The first 6 rows are patterns. Each new row is the sum of 2 different patterns, raised or lowered, with some noise. Before adding, each is slid sideways (what falls off one end comes back at the other), maybe read backwards, and multiplied by a number that may be negative. Names go in the order of the patterns.
Known rows, each followed by the names of its patterns:
[-17  27   7  -6  -2  13   9  -1   5 -31  -7   8 -14 -19  21 -20 -24  -3
  10 -11  -1  22  22   5  29  -2   1  -9  31  -4   5 -12  -9   1   6  18
   2  18  12  -2  32] : z270
[-14  15  18   1  11  -1  12 -25  17  15 -13  21  18   0  26 -11   0   7
 -19  -2  14 -10   3 -18  19  -5  -4   1   6  -3   7 -16   4   6 -22  -2
 -17  -5 -33 -18 -22] : z360
[  7 -15   1 -20   1   7   0 -20 -18 -10   9 -22  20  -6  16  13   3  17
  16  -3   2 -10  -4 -30 -13 -21  11  24   0  10 -16  19  18  13 -25  -6
 -21  26 -26 -19  17] : z726
[ -5 -11  13  23 -18   2  -2  13  16  -6  -5 -25  10  10  28  -6  20  -2
   6  -2 -14 -13 -19  -6   7   3  33   3   2 -37  16  -6 -10 -26  -9  28
   4  -9  -6  23  -6] : z410
[  6  12  -5  -2  -1  -5  11 -12 -11  -3   0   7  -1  14   5  -3  15   1
   7  -9   4 -24  14  22  21  -1  -8  -6 -23  -4   3 -23 -11 -30  10  -4
  12   8   3  -3  -7] : z120
[  9  -1   2 -13 -14 -18 -18   6   1 -14  46  -4 -21  -3   8  12 -13  30
 -36  -7 -11  12  20 -16 -23 -20 -14  19   1   1  33 -15 -12 -20 -33   0
 -17  -9  10 -11   0] : z665

New rows, each followed by the names of its patterns:
[-12  -3 -14 -23  -8  -2 -17   5  -6 -18 -10  -7   0 -20 -18 -25 -28  -9
 -24 -11 -24 -12 -16 -30  -2 -16 -11 -13 -17 -10   1 -26 -12 -17  -1  -9
 -26  -5 -27 -24  -8] : z360 z120
[38 24 46 34 19 53 11 42 21 35 24 41 39 17 -1 27  8 32 29 27 -3 35 19  9
 -2 36 21 48 16 26 37 42 24 18 14 17 10 23 30 24 34] : z360 z726
[ -6   6  21  18 -16 -27 -11  13  19 -24  29  -1  25  -2  -9   1 -20 -11
   0  -2  11   8  21   0  20   6   3 -27   4   2  10  47   1  -6 -10  28
  24 -11  18 -21  21] : z410 z665
[-19   0  -9   0   4 -15   4  17  12 -11  -9 -14 -19 -16   3  10   0   2
   1   5  -3  11 -16   2  13  -7  -4 -13  -4 -15  -7 -12  -8  -9  -5  -7
  -8  22 -20 -20 -15] : z360 z120
[ -9  -3  32  35  63  53  16  47  38  18  33  38  37   5  35  15  -1   3
  21 -23  37  17  36 -22  24  32  25  29  29 -10   4   3 -16  20   9 -25
  59 -16  14  16  19] : z270 z360
[ -1  -1 -23 -15 -15   0 -46  -8  -8 -36   8 -14 -31   2 -31 -15 -14 -26
 -16 -10 -17 -16 -32 -12 -22 -43  -8   3  -5 -14 -41 -22 -35 -42 -20 -55
 -33 -76 -27 -44 -22] : z360 z120
[ 12  10 -10 -10 -18  -7 -25   7  -7 -12 -13  15  -9  19  17 -16 -21   1
  -5 -18 -30  19 -54 -31 -24 -12 -41 -27 -15  -9   2  12   6  11 -10 -19
  11  -4   2  22  -8] : z270 z120
[-30 -26 -19  -7 -24 -36 -21 -25 -23 -22 -35 -41 -31 -51 -25 -47 -35 -34
 -28 -35  -4 -33 -40 -48 -24 -37 -15  -6 -20 -45  -7 -28 -10 -35 -16 -42
 -33 -15 -12 -32 -22] : z270 z120
[-10  -9  -4 -10 -12  -4   1 -31   9 -29   9 -20 -13  -4  25  -7  -4 -29
 -22 -31 -20 -12 -18   0  -1   2 -17 -10  12   9 -33 -35 -19  33 -21 -18
  -9  26 -24  -9 -51] : z726 z410
[ -7 -17 -34 -41  -6 -38 -20 -36  15 -35 -25   0 -41 -45 -16 -45 -26 -34
 -16 -17 -30 -32 -18 -44  -5 -41 -14 -14 -24 -31 -16 -13 -19  -9 -28   3
 -12  -6 -10  10  -7] : z270 z360
[-33 -18 -26 -13  -7 -35  -4 -19 -37   3  -2  16 -20 -32 -37 -20 -19   1
 -35 -18 -38 -23 -18  -9 -16 -58  -6 -13 -24 -11 -17 -13 -25 -27 -20 -39
 -21 -20 -21 -18   8] : z120 z665
[ 36  -5  14  23  14  15   4  13  33  27  27  20  42 -10  18  17  22   5
   1   5   4  41  34  18  23  33  33  -3  39  37  15  37  46  31  28  19
  -2  19  24  22   6] : z270 z410
[  0  -4   2  -1  -3   4 -13  19   5  15  -1  -1  12   1 -23  10  -6   2
 -17 -20  14 -27   6  20  -3  -5 -18   7  -2   0  16   5  12  23 -15  19
   7  24  12  -3  20] : z360 z665
[  9 -17 -11 -25 -27  -1 -18  -8  15   4  -8 -13 -16  10 -16  15 -21  -2
 -19 -11 -11  11  -9 -36  12  -8   0   3  22  11  15  -1 -19 -26  -8 -10
 -15 -11  17 -19  -1] : z360 z665
[-23   3  12 -16   6 -31 -12   6  -4  13 -51  -1 -37 -28  -6 -17   5 -71
  -5  -8 -12  -7  -2   1  -3  14  -4 -26   0  15 -36  14  23  -9   9  16
   0 -18 -55 -15 -36] : z270 z665
[ 17  18  -4  -6  -6   1  10 -14 -19  25  -5   5  -3   6 -22   9   9  23
   4  28  12  14   8  30  -3   7 -25  -4   5  34   8  10  23  30   8  10
  -9  28  15 -14   7] : z270 z410
[-15  16 -11  -4 -12 -22 -16 -18 -14 -24 -34  -9 -43   0 -19 -19   1  -4
  -7 -25   8 -11 -35 -20 -18 -21   8  30 -32   2  12  19   3 -36 -27 -11
 -29 -16 -32 -15  -1] : z726 z120
[-22 -16  -7 -15 -40  -6 -27 -48 -28 -15  -5  -8 -33 -18 -24   5 -13 -12
 -35  10 -22 -20 -25  -1  -2  -9 -35  -6 -20  20 -15 -32 -26 -21 -16 -10
  -1 -18 -10   2 -15] : z270 z726
[  6   0  12  26  19  19   3   4  24 -26   6  22  14   6   4  16  -9  18
   9   5   0 -10   6  22  17  20   4  17  15 -30  21  13  27  33  16  17
  19   7  17  10   0] : z120 z665
[ 13  -9   3 -34  -5 -36 -14 -22  -5   6  14   6   5   0   7 -28   3   2
 -10   8   9  -8  13  -5   1  -1 -22  -4  12  -7  -4 -13  -6 -13 -23  -2
  -2 -21  -3 -22  -2] : z360 z120
[ 42  25  21  -9   6  14  17  10   2  32   6   3  33  34  41 -24  25  14
  46  22  36  11  12  24  11  24  23  16  23   6  46  21  23   3  13  26
  33  21  16  24  14] : z410 z120
[-17   0 -14  -7 -24 -16 -25  -9 -32 -37 -20 -26  16  -3 -10   7 -13 -38
   8 -46 -14  -8  -9 -29 -49 -26 -53  -8 -13 -11 -26 -64  -2   0   7  -2
 -37 -26 -33 -55 -19] : z270 z665
[  0 -15 -55  -7 -17 -10 -63  -9   5 -14 -21 -33   6 -10 -27 -57  -4 -25
   0   1  19   7  -1 -15 -33 -57 -16 -56 -31 -42  23 -32 -27 -25 -50 -35
 -21 -27 -32 -33 -18] : z360 z410
[ -6   7  23 -13   0 -36   0  -7 -47   5  -1  14  41  15  23 -14  -6   0
   4  -8  11  -6  13  20  11  17  -8  -5   0 -45   9   8  -1  -9 -16  18
 -18  19   0   9  -5] : z120 z665
[  5 -26 -20   3  -7 -26 -11 -10  -9  24   9  -2  -1  14 -21  13  19 -12
 -18  11  -1 -25 -27 -18 -24 -11  18  12 -11  -2  -6  23   7   0  -9 -34
 -23 -30   5  -5 -22] : z270 z120
[-27  -9 -11 -32  -4 -10  -1  -4 -30 -13  -1 -41  15  -9  10 -18   2  14
 -19 -23 -24 -55 -35 -38   2 -32  -4 -20 -27 -22 -15 -15 -25 -16 -26  -2
 -26  -3 -12 -16 -12] : z360 z120
[  2 -25  -9  -4  -2 -18 -22  -2 -43 -12 -35 -27 -17 -21 -22 -22 -13  -6
 -10  14 -14  -1 -20 -35 -17 -31 -12 -29 -39  -4  15   6   0 -34  21   5
 -24 -22 -20 -34 -10] : z726 z120
[  7  18  15 -17  12  17  12  33  29  44  29  31   8  -4  15  14  21   8
  13   5  49  29  36   5  17  30   5   2  34  25  41  24   2   9  35  31
  39  -5  36  -5  16] : z726 z665
[ 9 28 41  4 23 26  1 22 -4  0 33 11  4 30  0 21  3 41 13 25 25 37 48 47
 29 31  2 16  2 35 26 20 15 14  5 22 17 -8 31 10 26] : z360 z120
[-33 -44 -46  -7  -7 -22   3 -15 -43  -9   8 -23 -47  36 -61 -25 -47  10
  20  -7 -46 -19 -25  25  -3 -31   1 -55 -25 -38 -37 -15 -12  -4  -4  -9
   3 -11   6 -32 -16] : z726 z665
[-10   2 -11 -17  -9 -11  11 -18   6 -14  13 -20  -3   6  -1   9   1 -10
 -16 -19   9 -25  -3 -11  14 -24  -1  -6  -1   0 -23  -8   1   4 -11 -12
   0   0 -12 -16  -3] : z410 z120
[  4  37 -26  -4  -9  17  21   5 -17 -14  -8  38  11  18  47  -9 -10  -7
 -24  -6 -19  10   5 -11   9  10 -11  11  -6  -1  -5 -11   7  10   5  37
  19 -12   9  22  18] : z270 z665
[ 27   5  32   7   4   7  25 -11  15  14  16 -14  24   2  25  12  24  11
   7  19   4   8  17 -10  41 -11  10  26  17  11   3  13  11  50  29  10
  40  41  -4  45  42] : z270 z120
[ -9   5 -17 -32 -47  -9 -26  10 -17   9 -36  -6 -17 -16 -16 -26 -22 -20
 -12  -2 -19  -9 -63  13 -37 -25 -28 -20  -3 -16 -19 -19  28 -13 -22 -11
  11 -11 -10   5 -11] : z270 z410
[ 14  32  11 -25  -7  10 -34  10   2  23  40 -14  13   6  -3  16  -5 -12
 -14   2  14  28  12  25  -7  -1  10 -51  -5   6  -2  -5 -11  27 -28  31
 -17  18 -17 -27  -1] : z410 z665
[  7 -11 -18 -26  -1  17  20   2 -14 -24  35 -25  16   6   5 -19   6  48
 -19 -11  -5 -34 -20 -22 -14 -10   3  10  -8  -8   7  -5 -14  -2 -32  -8
 -20 -12  26   7   0] : z360 z665
[ 29   9  31  14  31  25   8  34  29  25  24  21  18  45   3  20  15  33
  28  10  39  27  15  52  26  42  31  16  16  45  21  47  23  24  21  22
  32  17  -7   5 -19] : z360 z120
[-37 -19 -38 -43 -19 -35 -33 -12 -24 -10 -10   1 -11 -11 -30 -41 -26 -18
  -6 -36  -3 -26 -13 -15   0 -26  -9  10 -45 -25 -13 -10   7 -26 -35 -29
 -14   4 -11 -21  14] : z726 z665
[  4   0  -9  29 -32   8  -6 -23  -1   1 -11  -5 -29  -1 -24 -12 -14  12
 -21  -5 -29  10  -4 -18   1 -27 -23 -36 -30 -46 -37  17  -6 -19   2 -17
 -20 -32   3   8 -17] : z270 z360
[-11 -16  18 -31   7 -12 -15 -10 -26 -28 -16 -31  11 -48  15 -17  -4   0
  10 -17  -4 -16   1   7   4  -3 -24  35  29 -16  22 -20  -6 -24 -39 -31
  -7   1 -28 -47 -11] : z360 z726
[  2   8  27   6  26  19   6  12  32  27  30  10  30  -5  22   2   8   8
   4 -16  11   0  26  14  28  21  28   4   5  27  14  15   0  -6   7  36
  29  32  -7  46  33] : z726 z120
[ -5  12  18 -33  13   6   8 -30  -6   4  12  -4 -14  10 -10   7 -18  12
  -6   8   7   8  -3 -12 -10 -10 -25   6 -32   3 -14  20  11  14 -13 -15
   0   7   9 -11 -15] : z726 z410
[-11 -20  -9 -16 -24   1 -31 -23  33 -23 -39   4 -15 -16 -20  23 -45 -14
  -1  17  11   0 -27 -24 -25  29 -10  -4   8 -27 -16 -18 -21  -7  -7  -6
  -2   9 -21  17  -3] : z270 z665
[-38  -7 -35 -37 -34 -35 -34 -29 -28 -26  -1 -15 -26 -26 -19  -3 -20 -38
 -11 -30 -12 -24 -40 -31 -39 -41 -20 -28 -21 -26 -16 -13 -24 -18 -23 -33
 -38 -35 -46 -27 -47] : z360 z726
[ -4  14  22   9  22   6  12  19  15  -5  -4  29  -1  15   7  -1  -2   8
 -17   5 -12  19 -22  -7  20 -11 -15  11 -23   6  -8 -19   8  -8  -1  13
   6   0  -3   9 -16] : z270 z360
[ -7   8   3 -24  48  17  31  58  26  24  14  42  10  44  43   7  35  29
   2  41  46   3  30  26  31 -15   3  35 -15  22  30   3  -6   7  -4  43
  15   4  39  -9  19] : z270 z360
[ -2  27  12  -5  33  13   9 -15  15 -19 -26 -31  -8  -4  27   9  28 -21
  23 -18  36  30  -3  24  10   9  17  -9   9 -12   7 -17  18   6  14 -19
  18   5   1  37  20] : z270 z360
[  2   9 -30 -13 -16 -19 -18   5 -12 -40   2  -2  -6  -3   5   1   1  -8
 -18 -18  -3   1 -18  -9  -6  -6   5  26   4  18 -34  -7   6 -16   6   5
  -8 -13 -31   1  -4] : z120 z665
[ 20  51  32  34  -3   9  17  15  58   9  41  31  15  36  39  38 -21  27
  29  11  35  31  29  32  22  10  26  18  35   3  27  46  15  46  43  12
  33 -18   5  26  -6] : z360 z665
[-26 -25  -3 -17 -12 -12 -13 -17   6 -16 -14  21   2  -4  -5   1  11 -26
  -6  -3  -3  11  -1 -10  -5  12   8  23 -34   8  -8 -14   1  -6  -2  -9
 -24 -10   3  22  19] : z410 z665
[ -6 -30 -23 -15  14 -22   9 -24 -14  -2 -12   5 -21 -22 -13 -19  -9 -25
   8 -14 -17 -30   7   1   5   3 -23  -2 -10 -16 -44 -25  -4 -21 -12  -3
 -11 -31 -15 -14 -18] : z270 z410
[ -7 -16  33  27  18  12  36  45  -5  35  24 -11   1  30  22   9   7  -7
  12   6   6 -17  16 -20   7  -2  -5  16   2  -2  14  20  24  11   8 -22
  23  12  11 -21  -2] : z270 z120
[ 19  21  -2  17  24  18  24  17  -2  38  14 -10  38  34   9   8  14  18
   2  -1   2 -16  12  20  11   3  14  21  30  23  22  18  -1  16  -4   4
   1 -15  14   0  21] : z270 z726
[-10   9 -16  -5 -10 -14  20 -14 -21   0 -12   3 -22 -11   4  24  -4  -5
  -2  12 -13  14   5 -10 -14  10 -12  -7 -23   4 -16   1   5  14 -26   3
 -11   3 -12  -9 -18] : z270 z726
[ -3 -14  11 -44  10   5  36   9  11  -3 -16  -5  -2   0   6  -1  17   5
  19   5  10 -17   3  -3  24  19   0  13 -11  26  10  -4 -16   6  34  12
  -6   1  22 -17 -20] : z410 z120
[53  8 50 28 44 40 26 41 28 35  8  5 29 21 62 15 38 28 50 44 48 51 17 19
 16 36 21 25 45  2  8 15 16 -1 12 17 11 46 22 29 40] : z270 z120
[-14 -35  19 -34  10  11   1 -11 -41  -9 -16   7   7  -2  20  22 -44   2
  22   0   5 -18  -1 -40 -37 -13 -24  -4 -43  10 -40  -9  -1  16  10  -2
 -17 -25 -19 -27 -13] : z270 z665
[ -6 -31 -27 -38 -16  -4 -44 -22 -29  -6 -14 -11 -36 -56 -30 -14   5 -21
   8 -20 -18  -8 -24 -10 -42 -26 -24 -25   1 -18 -16 -52 -19 -24 -28 -40
 -25  -9 -11 -20 -25] : z410 z120
